All groups share one centre, and each spreads out both ways along 12 directions, with some noise.
In the rows, zero is written as 128.
Known rows, each followed by its group:
[167 153 106  87 165 161  52 135 163  98 109 124 131 185 134 115 126 165] : z_13
[ 77 116 150  79  80 101 206 101 151  98 116 150 144 142 131 114 130 128] : z_994
[197 159 149 166 138  86 149 134 111 171 102 135 114  81 103 176 166 155] : z_653
[114 124 140 165 112 140  96  79 124 146 128 122 102 102 142 147 139 103] : z_653
[157 155 134  93 139 132  92 100 154 121 133 161 121  93 160  87 108  93] : z_553
[146 108 109 128 100 128  58 109 128 154 104 143 154 111  83 129 128 165] : z_653
[ 99  95 115 137 114 168  95 146 100 112 147  97 146 136 166 103  94  97] : z_13
[108 124 132 145 129  80 126 128 119 183 160 136 115 117 104 119 114  71] : z_653
[122 153  99 109 167 127 151 141 139 104 131 120 120 182  91 157 154 153] : z_553
[122 102 122 179 141 142 134 174 129 130 105  94  79 195 160 127 127  91] : z_653
[158 133 106  97 120 135 105 155 121 102 104 116 169 140 152 103 118 111] : z_13
[113 125 137 163 155  86 131 153 115 107  85 117 110 138  58 177 178 146] : z_653
[131 127  77 175 130 124 119 182 133 163 108  60 155 146 103  99 133 108] : z_994
[101  85 100 156  86  97 121 144 111 203 132 118 132 118 114 142 127 107] : z_13
[122 118  75 145 127  89  72 115 124 177 109 132  86 113  90 166 153  72] : z_553
[144 143 115  99 185  90  83 155  97 120 163 118 107 128  75 166 112 114] : z_653
[124  94 155 139  91  73 187 175  89 170 133 152 144 155 145 100  91  57] : z_553
[171 126 101 116 122  85  64 171 122 144  84  61 137 154  99 153 125 126] : z_13
[180 112 142 182 103 129 100 120 115 206 149 120 120 153 113  76  55  82] : z_994
[193 138 122 108 105  87 157 158 128 121  66 151 165 163 104  93 118 102] : z_13
[163 134 118 135 160 111 129 170 117 157 163 144 145 166  69  71  73  99] : z_553
[139 129 103 131 142 128  76 134 124 112  95  90 123 128  88 192 167 181] : z_13
[146 122 154 130 155 120  75 154  90 117 127 144 140 162 104 158 129 154] : z_553
[ 99 161  58 117 142 112 140 123 135 134 133 102 147 141  86 151 171 105] : z_994
[164 121 141 145 133 138 112 149  82 139 131 129 125 204 130 169 116 137] : z_553
[ 78  83 134  74  79 103 162 112 132 148 164 157 132 113 133 119  92 131] : z_994
[105  83  90 123  91 131  63 109 120 121  98 128 123 110 103 128 119  96] : z_653
[118 143 111  94 130  87 107 143 124 158 133 159 151 179 141 134 144  84] : z_553
[132 136 175 123 178  83  44 157 131 148 154  79  97 119 110 161 122 161] : z_994
[116 108 124 137 137  94  86 146 111 194 171 136 107 193 101 129  94  81] : z_653
[109  93 107 134 118  97 147 158 120 166 116 170  81 100 175 150 148  76] : z_994
[133 125 124 114 108  96  66 115 131 181 132 147 125 140 152 119 115  71] : z_553
[ 83  89 106 172 104 124 105 111 115 207 155 175 118 101 120 137 144 110] : z_13
[178 136 146 105 152 144 133 136 119 101 152 155 146 140  82  84  69 153] : z_994
[214 173 105 195 133 111  82 106 130 195  82  98 110 118 105 153 162 101] : z_994
[ 84 122 122 119 172 137 167 122 129 103 183 126  63  95 117 161 125 133] : z_13
[149 145 137 108 140 115 160 133 118  83  97 212 150 176 102  98 133  97] : z_13
[114 155 100  79 144  98 180 114 167 165 162 183 106  99 131 144 156 141] : z_13
[135 107 151 156 104  78 157 148 135 132  87  91 132 111  52 116 119 155] : z_653
[ 82 130 142  84 127 130 126 117 153  82 115 131 132 119 161 146 163 161] : z_553
[150 141 167 132 120 137 139  92 155 118 108 110 106 107 121 162 146 211] : z_553
[ 95  72 146  92 140 145 113 159 124  72 128 164  90 199 142 127  92 137] : z_994
[136 133  96 109 142 136 189 131 181 135 120 170  91 130 123 120 144 167] : z_13
[131 126 144 178 115 116 128 110 160 149  93 125  77 128 158  81 119  44] : z_653
[118 128  97  88 132  87 173 149 150 145 135 141 118 146  90 139 133 140] : z_13
[104 108  80 113  99  80 116 129 140 159  82 177 125 112 115 140 172  89] : z_994
[124 110 103 129 153 144 144 187 134  88 105  86 113 180 116 145 135 171] : z_553
[116 103 143 173  90 125 138 115 153 162  81 113  88 212 155 140 141 109] : z_653
[158  91 107 143 100  99 148 196 128 150  69 101 109 145 172 123 126  93] : z_553
[ 87  89 156 180  94 145 103  90 134 107  92 101 111 133  99 116 122 126] : z_653
[ 94 113 158 193 148 125 118 143 137 125 140  77 109 108  94  77 100  99] : z_653
[134 147  98 142 121 154 148  84 134 188 161 161 118 226 119 137 126 106] : z_553
[104 128 138  98 138 118 169 152 130  92 160  82 132  73 146 107 101 122] : z_994
[147 123 173 142 151  68 162 139 118  97  91 129  38 141 108 174 130  82] : z_553
[164 116 113 144 128 144  92 117 152 123  83 158 113 177  72  96 111 139] : z_13
[161 153  59 128 171 164 146 133 112 133 146 192 111 144 128 144 150 106] : z_994
[ 90  97 132 184 117 111 151 162 127 162 113 117 129 168 102 128 147 136] : z_653
[180 156 128 115 150 172 136 108 135  86 117 200 129 113 152  78 114 109] : z_994
[122 156 124 107 133  90 112 104 144 118 105 125 121 101 114 153 165 112] : z_994
[124  93  82 135  97 129 118 124 168 161 112  93  87 125 118  98  95 105] : z_13

New rows, each followed by its group:
[113 123  79  95 153 134 136 158 150  71 102 100 102 150 119 136 137 128] : z_13
[112  87 131 134  69  77 165 156 139 154  79  86 150 191  72 134 124 159] : z_994
[164 136 167 138 158  92 148 133 124 124 130 108  78 172  51 166 106 163] : z_13
[185 172 139 174 135 168 106  99 144 143 115  71 119 151 153 132 134 143] : z_994
[120 113  98 160 128 143 158 117 186 127  93 121  78  83  95  97 137 152] : z_553
[135 125  81 167 168 150  77 177 132 142 105 112 113 188 130 132 155 115] : z_994
[130 113 122 104  84  84 113 144 143 155  86 122 138  71 183 121 143  98] : z_553
[148 141 169 115 165 117  89 128 104  95 136 145 126 125  96 150 121 154] : z_553
[ 97  92 122 134 123  95  68 152  93 137 115 127 128 130 110 172 149 115] : z_553
[108 139 109 111 154 142 114 141 138 118 154 150 176  91  93  93 135 169] : z_653
[151 141 101  80 143 150 138  79 104 122 188 190 101 105 119 145  92 104] : z_994
[162 132 118 137 132  72 167 176 110 221 157 158 130 139 120 132 121 105] : z_653
[170 158 152 144 144  69 157 141 123 190 119 167 115 173 100 177 165 144] : z_653
[156 138 125 132 130 127 117 136 128 177 156 119 153 184  90 114 101 155] : z_553
[150  53 125 131 114  99 124 183  97 146 106 180  61 110 150 147  96  99] : z_994
[180 118 100 112 113 103 118 164 153 137  78 124 138 116  98  91 110 139] : z_653
[108 150 126 102 158 146 146 100 140  93 148 161 102 172 130 135 135 110] : z_553
[205 124  97 152  90 128  90  88 125 123  27 151  90 124 116 157 148  92] : z_994
[126 159 152  87 136 120 142 102 134 103 134 127 121 152 148 170 148 147] : z_553
[176 127 150 160 117 114 197 154 107 147 106 165 127 148 127 120 124 124] : z_553
[112 118 146 189 140  82 128 149 115 183 148  93  98 114  99 125 113  75] : z_653
[117 147 122  98 127 108 116 143 113 130 135 106 152 127 179 156 152 103] : z_13
[159  87 140 176  78 130 155 127 111 180 127 102 103 188 119 111  62  94] : z_994
[147 143 155 123 146 125 113 121 143 101 106 152 129  80 108 128 149 179] : z_553
[205 172 165 111 132 123 174 116 125 120 114 149 123 133 165 140 125 139] : z_553
[132 119 121 135 149 147 111 141 126  92 109 138  91 141 158 117 121  84] : z_994
[129 131 193 133 133  75 117 107 154 130 104 170 103  76  91 114 139 143] : z_553
[ 90  90 158 122 107  64  91 158 140 171 122  71 110 140 117 171 133 167] : z_994
[141 151  90  97 121 135 129 134 172 148  97 137 137 135 184 135 175 150] : z_13
[108 117 165 145 153 116 137 135 158  97 101 130  97 132  74 132 148 193] : z_553
[148 128 134 137 128 147  86  94 120 140 145 187 128  84 130  92 105 100] : z_553
[ 56  95 102 119 127 140 146  97 162 160 194 116  70 128 106 133 100 133] : z_13
[150 120 147 144 164  92 117 154  88  94  98 124  65 157  95 204 144 111] : z_553
[ 86  99  61 131 127 130  84 163 125 151 116 152 131 123 154 119 156  78] : z_13
[144 139 185 106 121  82  98 141 103 153 123 147 165 184 135 171 148 159] : z_553
[ 99 133  91 122 135 115 186 133 149 130 133  90 100 167  95 154 141 129] : z_553
[150 139 115 167 137  71  96 154 129 226 129 118 118 124 101 156 157 120] : z_994
[ 98 102 119 160  89 131  72 120 117 170 113 110 143 161 158 131 138  92] : z_13
[149 146 123 110 123 154  50  94 103 148 147 181 169 129 155 141 141 130] : z_553
[ 95  82 113 143 129  88 143 194 109 159 144 107 104 147 119 121 102  80] : z_994
[131 113  97 145  98 136 154 116  95 165 135 134 107 180 162 168 126  70] : z_553
[147  90  98 150 135 132 129 171 114 120 123  46  63 163 116 149  81 102] : z_553
[ 83 161 152 136 170  99 146 121 150 123 150 150 131 118  88 106 153 116] : z_653
[207 126 125 147 111  98 111 153 104 200 135 124 138 127 120  97  73  86] : z_553
[180 138 150 154 142 126 126 140 120 138 128  82 113 164  98 139  99 151] : z_994
[118  83 155 140  92 110 142 169  90 126 112 137 159  75 147 118 118 130] : z_553
[105  91 117 121 131 121 119 162 103 127 165  97 105 171 130 108  62  60] : z_553
[171 143 126 119 148 107 105 165 113 137 111 107 133 197 116 173 142 157] : z_553
[134 123  77  79 126 138 159 170 176 104  96 140 129 174 171  76 122 113] : z_653
[ 87 149 131 168 134 107 158 115 140 178 141 141 122 106 142 143 184 108] : z_653
[109 139  75 109 120  93 173 131 145 153 132 103 116 134 116 138 139  87] : z_553
[144 110 142 108  85 121 134  53 112 170 164 175  87 143 124 152  80  95] : z_994
[142 100 113 120  93 121 167 181 151 140  98 121 134 112 192  59  98  87] : z_553
[104 115  39 100 129 146 109 163 172  93  57 130 125 164 144 117 175 118] : z_13
[108 103 125 117 121 137 162 146 143  89 113 129 110 173 137  87  96  94] : z_653
